All groups share one centre, and each spreads out both ways along 9 directions, with some noise.
Known rows, each followed by its group:
[  1   0  -6  12  12 -24 -36  13 -30   7  -9  34 -15  -4  10   0  26   4
  28]
j279
[  2  25  -6   0   0 -16  -8   0   8   2 -14  -2   2  -8  -6  -2   3  -1
   0]
j258
[ 14  21  -9  -9 -15   2  -5  -2  -4  13  11 -12   0   8   9  -1   7  26
  -5]
j279
[ -8   7  12 -11   3  -1 -15 -27 -20  10   0   6 -13  32  28  -5  42 -12
  -9]
j295
[-36  19 -12 -20 -13 -52   9  15   7 -21 -35   9  -4 -19  -2  20  18   9
  -2]
j55
[ -8  15   8  -9  18 -38   6  -9  16  10  -6   6 -17 -15   0  -2  20 -12
  21]
j695
[-31  20  41 -22 -18 -25  -8  -4 -24   2 -40 -13 -26  42 -18  10  44  26
  -7]
j695
[ 19  -2  11  14 -27  30  15   0 -32 -21  14 -12 -18  22  54 -32  36  11
 -21]
j279
[  0   0  -3  -3  -9 -14  13  16 -11 -15  -7   8 -28 -34  31   9  18  37
  15]
j327
[ 18   1  20  18 -10  -3  40  12  -2 -17   8   3 -36 -22  30 -25  24  16
  20]
j295
[  2  41 -10   6 -16 -17 -14  -6  -7 -17 -46  15  -7 -10 -23  15  -3  17
  -8]
j258
[ 21 -24 -28   6   0   2   5 -15  -2   2  21   4  -5 -20  -4   0 -23  15
   7]
j258
[ -1   2 -24   9 -25 -29 -15  58 -16 -11   5  -3  12  -6  13 -22  12  26
  12]
j279
[ 28   6 -14  24  -7   0  -9   0  -6 -13  -9 -12  -8 -25  -2 -25 -17  12
  -3]
j258
[  4 -31 -19  15   7  -4   8  -9  -4 -15   1  -1 -11 -21  10  -9 -11 -12
   1]
j295
[  3  -4  -4   7   9  -2  -1   8   3  -1   1  -3  -5 -17  16  -6   0  -6
   7]
j327
[ -3 -17 -34  21  -8  -8 -39  14 -20 -14  42  19  61  35 -10 -48  -5 -37
 -30]
j695
[-10  10  -8   3 -19 -18  36   1  15 -32   8  -3  10   3   8 -27   9 -15
 -23]
j695
[ 24  15  14  14  -3   5  38 -14  21 -28  -4  -2 -27 -50   5 -16 -10  18
  -2]
j55
[ -6  12   0 -18  -1  -5  -6  -2  10  20  -3 -18   3  10  -2  10   5   5
   0]
j695
[ -1 -20   4  16 -18   1  50  19   0 -44 -26 -20 -31 -32  27  -2  -5   7
  -2]
j295
[ 24  38 -38  25 -25  -2 -10  22  12 -30 -26 -15  18 -38 -13 -15 -43   9
 -22]
j258
[-10   8  -9   7 -10 -33 -26  21 -21 -11 -12  19   3  -2 -13  -7   9  15
   9]
j55
[ 12  16 -28  -9 -11   6  20   4  29  -4  15 -23   8 -38  14   0 -26  20
 -18]
j327
[-11 -20  -9   1  23   5 -37 -37 -16   8  -9  -7   3  24  19  -5   7 -50
 -26]
j295
[ -3  22   7  39   1 -19 -61  37 -31 -22 -17   5  26  20   8 -57  20 -42
  -9]
j258
[ -2  20   1 -12   9  -9  -2 -15  18  17   2  -8   1   0  -4  -5   5  -9
   1]
j258
[-22  13 -13 -26  20  -1  29 -19  15   7  21  49   4   6  52  32  36 -38
   7]
j258
[ -5  22 -12   2   0 -45 -47  16  -9  13 -12  21   7  -5 -38  -2   4  22
  19]
j55
[-34  -9  26 -34  26 -24  -3 -16   5  33   9   9  -7  28   4  17  41 -18
  21]
j258
[-12   3 -26   1 -13 -45  15   9  18 -20   4   7  22 -16 -28 -19 -11 -10
  -4]
j279
[-12  13   4  16 -22 -39 -47  17 -33 -22 -53 -13  -5  12 -29 -20   9  15
 -13]
j295
[ 13  -7  -3   9   7  -7  18  -5  -9   8  26  14 -18   6  43 -24  40 -22
  21]
j327
[ -9 -12 -11  -3   2 -14  13  21  21   2   8 -22   8 -15   2  -6 -13  -5
   9]
j279
[  5   5  -5   7  -1  -8  23  -8   2 -18  -4   7 -14 -15  21  -8  14 -11
  -1]
j279
[-23 -27  14  -8  19 -15 -21  13 -23  22 -33  -2 -27  18   9  28  27 -11
  34]
j55
[ 10  10 -29   6  -5  -9  19  22  29  -3   7 -12   7 -37  11  -6 -20  -1
   9]
j295
[  7  -4 -30  26  -9 -27  27  15  12 -45  -9  19   3 -50 -17 -11 -27   1
   2]
j695
[ -9  -3  -5 -15  -7 -24  13   2 -13   4   3  23 -24  -4  20  17  35  24
  24]
j695
[-47  -1   2 -30 -11 -21  30  14  10  -6 -48 -45 -17  18  55  24  40 -35
 -10]
j55
[ 43  48 -50  18 -16  52  14 -47  18 -30  -4  11  28 -10  14  -4 -38 -35
 -60]
j279
[ 28  71   8   9   0 -28 -24 -20  -2  10 -17  10 -23  -8   4 -30  41   8
   8]
j258
[ 16   5 -25  29  -9 -20  11  41  19 -24 -16 -24   2 -55   5 -28 -28   3
  12]
j295
[ 23  42   9  13 -12  14 -19  -2  21   6  21 -49  41  24 -16 -67 -19 -20
 -41]
j327
[  9 -10 -54  24  -5  -9  -2  12   4 -10  10   7  30   5   8 -21 -13 -52
   2]
j327
[  5  21 -18  18 -13 -14 -44  29 -19 -10 -26  14  13  -6 -10   0  -5   8
   2]
j279
[-10  10   9   1 -12  -4   0  31  13 -12 -16 -27  10  -6  -8  -4 -12   8
  -8]
j327
[-34 -18 -16 -23 -11  -5   6   7   4   4 -20 -25  14  29   8  26   1 -18
 -15]
j55
[ 10   4 -23   5 -12 -12  25   3  11 -16   8  -2  -2 -26   5 -10  -9  10
  -2]
j695
[ 14   1 -41   1 -32  -9  62 -27  -2 -19  -3   2 -22  12  30  -3  27 -14
  -7]
j327
[-10  53  15 -23   8  10 -14  20  35  37  13  -5  38  22 -13  16  -1  -8
   7]
j295
[ 11  17 -28  -1 -19  10  -9 -19  -7  -6  10  13  25  17 -17  -3 -10   5
 -30]
j279
[ -2   6 -36 -11  -6 -20 -12   0   9   6  -4 -10  12 -11   1   3 -10   0
  -6]
j295
[ 19   4   6  35 -15  -4 -32  48 -27  -5 -19 -16 -10  -2   9 -28   6  17
  25]
j55
[ -3   7  26  12  23 -11 -49   1  -8  20   7  -1  14  13 -17 -29   7 -13
   5]
j327
[ -2 -11 -39  13   4 -10  -7  -4  11 -23  29  32  39 -25 -17 -15 -34 -17
 -19]
j55
[-20  -1  19  -2  13 -36   7  34   2  21  -9  15 -10  23   7   4  44 -28
  54]
j327
[-12 -13  11  -3  22 -10  -7 -15   3   3 -17   9 -15 -11 -15  17  -6  -9
  11]
j55
[-13 -13 -16 -23  -3 -20  -5  32   1  22   5  -2  -2 -13   2  32   4  33
  36]
j279
[ 21  45 -16   9  -8 -45  28  11  21  -8  22   7 -21 -39  45 -49  45   0
  25]
j695
[-19 -31 -32   2   3  -6 -26  53 -16   2  -3   9  16  -6  31  22  -3  -5
  23]
j695
[-12  -4 -35 -14   6 -37 -11  17  -5  23  15  22  -5  -4  35  12  37  -5
  37]
j55
[  1  23 -26 -17 -19 -33   9   1  13   0  13   9   8  -8 -17  -3   8  26
   4]
j695
[  8  -1  10  -2   2   0 -25 -30  -9  18  15 -13  11  32 -29 -27   0  -4
 -18]
j258
[-14 -30 -10   6   1  -8   1  16  -7 -11   6   6   6  -1   4  -4  -2 -10
   3]
j279
[  1  17 -21   2 -24  -8  24  23  15 -23  -3 -20   6 -14  19 -14  -1   4
 -13]
j55
[ -5 -22 -23  -8  21   0  -7 -20   6  11   9   4   4  -8  22   8  -5 -30
   0]
j295
[ 31  26 -71  32 -33 -14 -13  37  -8 -35  -2  26  21 -47   9 -16 -26  23
   0]
j258
[-12  20  10 -26 -32 -22  11   9 -12  -6 -37 -11 -29   4 -14  32  20  58
   6]
j695
[ -2   4 -11 -10  -4  -5   3  16  17   6  19  -8  16 -12   1   2 -11  14
  -1]
j327
[ 14 -32   0  21  -2  27  50  -1   1 -32  16 -11 -20 -22  59 -22   6 -24
  -7]
j295
[-24  -6   9 -26   5 -14  -5  26   3  22  24  17   8  -4  -7  24   7  38
  22]
j327

New rows. What belongs after each?
[  2  16 -28 -22   2 -53  50 -41  54  11  47   1  12 -23 -23 -29   4 -12
   0]
j279
[ 10 -45 -34  12   2  -9  17 -17 -14 -20  13   6 -15 -21  15 -11  -8  -5
  -3]
j295
[-21   0 -17  -8 -11 -18  -4  19   0  -3 -15 -17   8  12  16   2  12 -15
  -6]
j55
[-10  -1  -5   2  -7 -20 -19  13 -14   6   8  13  15  28 -17 -11  14  -5
   7]
j327
[ -7 -31  -1   9  21   1  -2 -13 -13  -5  11  15  -7   2  25  -8  14 -35
   3]
j55
[ 19  13  17  20  21   0 -17   9  10  17 -20 -28 -19 -21   6 -20  -3 -15
  22]
j55
[ -4   8  12  13  13 -35   5 -19  -4 -10   5  20 -15  -4   4 -33  33 -24
   8]
j695
[-31 -24 -14   3   7  -6 -15  53  16   4   3  -2  55  11 -28  13 -38 -34
   9]
j327
[ -8 -13 -27 -17   3 -15  37  32  28  17  35  14  11 -20  33  18   7  -7
  39]
j327
[ -3 -29  -6   9   7   2 -42   7 -22  12   1  17  17  17 -46  10 -24   6
  11]
j55
[-12  16 -20 -19   5 -20 -33  -1   6  22  -3   7  25  10 -31  15 -10   1
   2]
j295
[ 18  17 -33  12  -8 -31 -12  16  -8  -1   5  15  -6 -20  20 -21  18   8
  23]
j327
[-12 -27   2  -1   9  16 -30  31  -2  14  55   9  47  11  -4 -10 -15   0
  -4]
j327
[ 23 -10  28  12  11  19  21 -44   2 -13  11  21 -21 -22 -36  -2 -23  23
  -6]
j55
[ -4   9 -10  -7  18 -16 -15  12  25  18  -5  -7   7 -27 -11  12 -21   1
  18]
j327
[ -2  -6 -11 -15  -7  10  23   1  17   0  13 -14   7 -16   8  13 -16  16
  -9]
j327
[-27 -23  32 -17  12   6   7  -6  -7   2 -40 -14 -25   9   1  39   8  -6
   3]
j695
[ -1  -3   9  -5  16   5   3 -39   2   4 -14  11 -17  -4 -11  20  -4  -5
  -5]
j258
[ 11  14   1  -5  -2  12 -14 -11  11   5  20 -22  16  -8  -8 -23 -18  15
 -26]
j327
[ 13  29 -34 -18 -14 -42  10 -14   2   9 -13  14 -33 -27   5  16  23  39
  22]
j327
[-40  15  -2 -14   7 -39  10  36  40  -4 -40 -23  18 -16 -11  18 -12 -30
   6]
j695
[  8  -6 -65  -2   1 -36  11  10   3  12  25  42   7 -14  19   6  12 -10
  40]
j327
[ 24  -7 -36  -1 -23  23  19  11   5  16  42 -23  13  16  30 -17   0   5
  -3]
j55
[ 18 -17 -11 -14  19 -25 -22 -23  16  47   7 -24 -16 -29 -60   9 -34  42
  35]
j258
[-20  33   0   3 -11 -17 -22  24  -1 -14 -18   5  35  22   3 -13  13 -31
 -24]
j258
[  4  -5   3  19  42  -2 -44  -3  13  15 -14 -11   8 -30 -10 -11 -31 -31
   7]
j327
[ -2  -2 -13   3 -24 -21  -8  -1 -18 -21 -23 -12  -2   7 -19 -10   0  18
 -21]
j295
[-10 -37   8 -15  -1 -17  28  14   4  12  12 -25 -25 -12  19   1  15  22
  27]
j258
[-26 -26   7   7  46 -51  -7  13  29   7 -19  -4  -4 -42 -26  -3 -18 -43
  36]
j279
[ 22   0 -41   9   0   0   5 -16  23   2  51   8  37 -10  -6 -36 -23 -22
 -15]
j695
[  4  11  -8 -36 -13 -15   3 -16  11  43  46 -11   2  19  -6  -1  19  43
   9]
j279
[ 10  -5  -5  -3  -3   5  29  -9  22   6  13 -31  -8 -13  11 -10  -7   0
  -4]
j258
[ -4  -3 -36 -15 -13 -22  15 -10  13  -3  -9 -12  -6 -22  -7  16 -12  18
  -2]
j295
[ -5 -12 -18  -9  38 -17 -15  10  42  34   0   6  26 -38 -58  32 -59 -10
  37]
j295
[-15 -21  12   3   2   3  10  35   2   1  22   2  12   7  23  -8  10 -14
  13]
j327
[-22 -27  14  -3  -5   8   0  13 -22 -13 -38  -9 -20   8   2  32   2  13
   1]
j695
[-11 -12   2 -22 -19  10  30  -8  -4  -9  22   2  -3   6  14  13   8  31
 -17]
j327
[ -9   9  -4   3 -14 -13  -9  21  -6  -7 -21 -28   5  15  21 -17  16 -16
  -8]
j55
[ -9   3 -24   5   1 -26   9 -10  13 -12 -65 -14 -14 -11 -26  24 -22 -30
   5]
j327
[  5  18 -17  14  20 -12 -32   7   9  10  -1   8  22 -13   1 -19  -7 -36
   6]
j258
[  6 -14  21  31 -42   5  30  32 -35 -54   5   4  -9  14  -4 -34  13  32
 -11]
j295
[  2 -27  -6  21  -3  -6  -7  16 -22 -22 -18   3 -17 -19   7  -5  -6   3
  11]
j258
[-15 -31  37  14 -37  11  11  22 -19 -32 -13 -67   6  44 -10 -42  -2   5
 -42]
j258
[ -6 -13   0   9 -23   2  15  12 -15 -27 -11 -12  -4   7   4  -4   1  11
 -17]
j258
[ 19  -4   1  13  -9  -4  16 -17  -1 -19  -2 -21 -18 -14   5 -31   0  -1
 -12]
j295
[  1  17 -46   3 -11 -30 -11  29  12  -6  10   7  32 -22   8 -15  -8  -1
   2]
j55
[ 31  56 -21   5   0 -32 -45  -6  29  23 -43 -36   5 -42 -78  -4 -55  36
   5]
j258
[  8 -14  -6   4 -10  11 -15   6 -13   6   5   2   9  14 -39   5 -23  27
   1]
j55
[  1 -23 -12  19 -14  -1 -10  13 -22 -32 -26  10  -3 -15 -27   9 -29  22
  -7]
j695
[  7  -7  13   9  23  17   8   0  31  10  13 -10  17 -14 -26  -6 -38 -23
   7]
j295
[ -1   5 -12   1   7 -15  -1  -5   8   1   3   1   4  -9  14 -10   6 -17
  -4]
j55
[ 16  -9 -27  23   8 -13  -2  -7  -2 -13  27  26  11 -20  -5 -31  -8 -13
   5]
j695
[-10 -17  -2   1  -3  14  19  -4  -2 -23  -4   8   2   3  16  13  -1 -17
 -15]
j258
[  7 -14 -22   8 -39  18  27  31  -1 -33   2  -4  16 -14 -24  13 -44  42
 -15]
j55
[-15  -2  -8 -24 -12   2  25 -21  20  -5   0 -14   7   7 -12  20 -16  -1
 -29]
j55
[  1 -22 -32  -6   2  -4  -3  12 -13  13  39  25   6   1  37   6  16   1
  15]
j695
[ 28   1  27   8  16  -4  32 -62   5  -5 -20   6 -59 -37 -25   1  -4  18
   9]
j695
[  0  -5  -1  12  -7  -7  42  24   3  -4  22   0   4  34  43 -32  42 -52
  19]
j327
[  4 -23  -7  16  18   8 -28  12 -15   6  -5   0  -2  -6  11  -3  -9 -14
   9]
j695
[ -5   5  60  24   8 -12 -34 -19 -26 -12 -56 -26 -24  23 -58 -26   1  -1
 -12]
j295
[ -2  16  -5  -7  -1  -3  -5 -15   5   2  -4   9   8   8  -8   2   1 -10
 -12]
j258
[  1  20 -36 -13 -11 -19  -5   1  14   9   3 -10  11  -7   8  -1  -1   7
  -5]
j295
[ 21  24 -21  15  -7  38   1   8   7 -17 -33 -11  -2 -26  35  15 -23 -12
 -13]
j279
[  6   7   2 -11   4   2  -2 -16  14  22  12 -24   5   5 -11  -8  -7   1
  -5]
j279
[  7  17   2  -3 -10  -4   7  -3   7   0 -17 -21 -14 -12  -5   3  -4  22
   0]
j695
[-12 -15 -13   8  14 -32   9  11  13 -17 -12  22  -3 -35 -10   8 -12 -18
  19]
j695
[  2   1 -46   1 -38 -21  14  20  -9 -30   2  -6   5 -11  18 -13   1  23
 -16]
j295
[  8  -9 -12  13  22 -10 -12  16  22  12 -13 -26  -1 -42  -6  -5 -31 -13
  19]
j258
[ 23  14 -20  18  -3 -19 -29  11   2   9   9 -18   9 -15 -17 -37 -14   8
   5]
j258
[  4  -6   1   8  -4  -7 -17 -10 -28 -12  -1  14 -16  -5  10 -11  13  19
  -6]
j327
[  3 -18  23   3   2 -24  -3  13   2  14 -14 -45 -30 -17 -10 -20   4  21
  22]
j258
[ 22   7  -7  32 -19  16  -9   2  -7 -36 -11 -33   7  -9  15 -50 -18 -11
 -43]
j327
[ 10 -20  -2  14   4  15   3  -6  -8  -4  16   2   1   3  11 -14  -5  -8
  -3]
j55
[ -2  29 -13   5   0 -36   3   7  15 -25 -12   8   1 -37  10 -18   7 -11
  -3]
j55
[ 14 -28 -17  25   1  -7  -8  -4 -28 -22   1  38 -16 -24 -11  -4  -9  17
  11]
j695
[-23  22 -49 -26 -30 -55  -7  39   6   1 -12  22  21 -20 -35  37 -10  54
  17]
j55
[  1   4 -18  -3  11   1  16 -16  36 -13   7  -5  19 -31 -10  -1 -33 -21
 -21]
j55
[  5   2   2  -2  -7  21  13 -13  14  -7 -14 -34   6   2  -8  -3 -24  -4
 -26]
j695
[ -1   5  11   5 -19  17  -2  21 -12 -11  24  11  30  36  -4 -17   8   4
 -16]
j295
[ -7 -22  17   5  -2  -5  29   5  -8 -14   0 -13 -27  -6  36 -13  25  -5
   7]
j279
[  2 -37 -26  -6  15  38 -15 -17   6  17  22 -10  31  11 -17  22 -50 -17
 -17]
j695
[  2 -12 -34   0  20 -10 -12  -1  16  16  11   7  11 -26   3   5 -17 -19
  16]
j295
[ -5   8   2   2 -13 -30  10 -11   1 -20 -11  12  -6  -6 -23  -8   7  10
  -4]
j695
[ 22   1 -55  -2  -7  -9  -6  34  12  25  39   5  22 -24   8   2 -18  24
  30]
j55
[ 25  -3 -38  19  13  -2 -36   4  -1  23  48  16  31  -4   5 -33 -11 -20
  11]
j55
[ 16  -6   5  17  -1  11 -17  21 -15  12  -8 -29  -8  15  12 -20   4  -6
  16]
j55
[  2   2  -5  -5   1  -1  22 -15  14  -3  14  -7  -1  -3   8  -7   2  -9
  -7]
j695
[ -8   6  -7 -23  -7  -8  35  12  42  15  13 -47   8 -12  10  -2  -7   0
  -1]
j258
[-44  20  -4   6   3 -77   3  42  -9 -48 -56  17 -24 -38  64 -11  61 -34
  10]
j55
[ 28 -14   1   6  20  35   5 -28  15  27  31 -21  -1   2  12 -17 -13 -26
  -1]
j55
[ 14   8 -35   9  -1  -3  -4   2  16   1  30  -9  30  -5  30 -39  -3 -35
 -16]
j55
[  3  -6 -17  10   7 -30  26  -6   7 -16  14  32  -9 -33  -3  -7   6  -2
  16]
j695
[ -1  21  12   9   1 -40 -25  29 -15   8  -6   1 -22  -5  22 -32  47   5
  30]
j258
[ 36  32 -28  30  -6  25  -3 -20  13 -31 -24  -4   9 -33 -10 -12 -45 -14
 -33]
j258
[ 13 -15   4   9 -17 -32  11  41   3   5  -2 -51 -34 -32  10 -30   8  46
  33]
j258
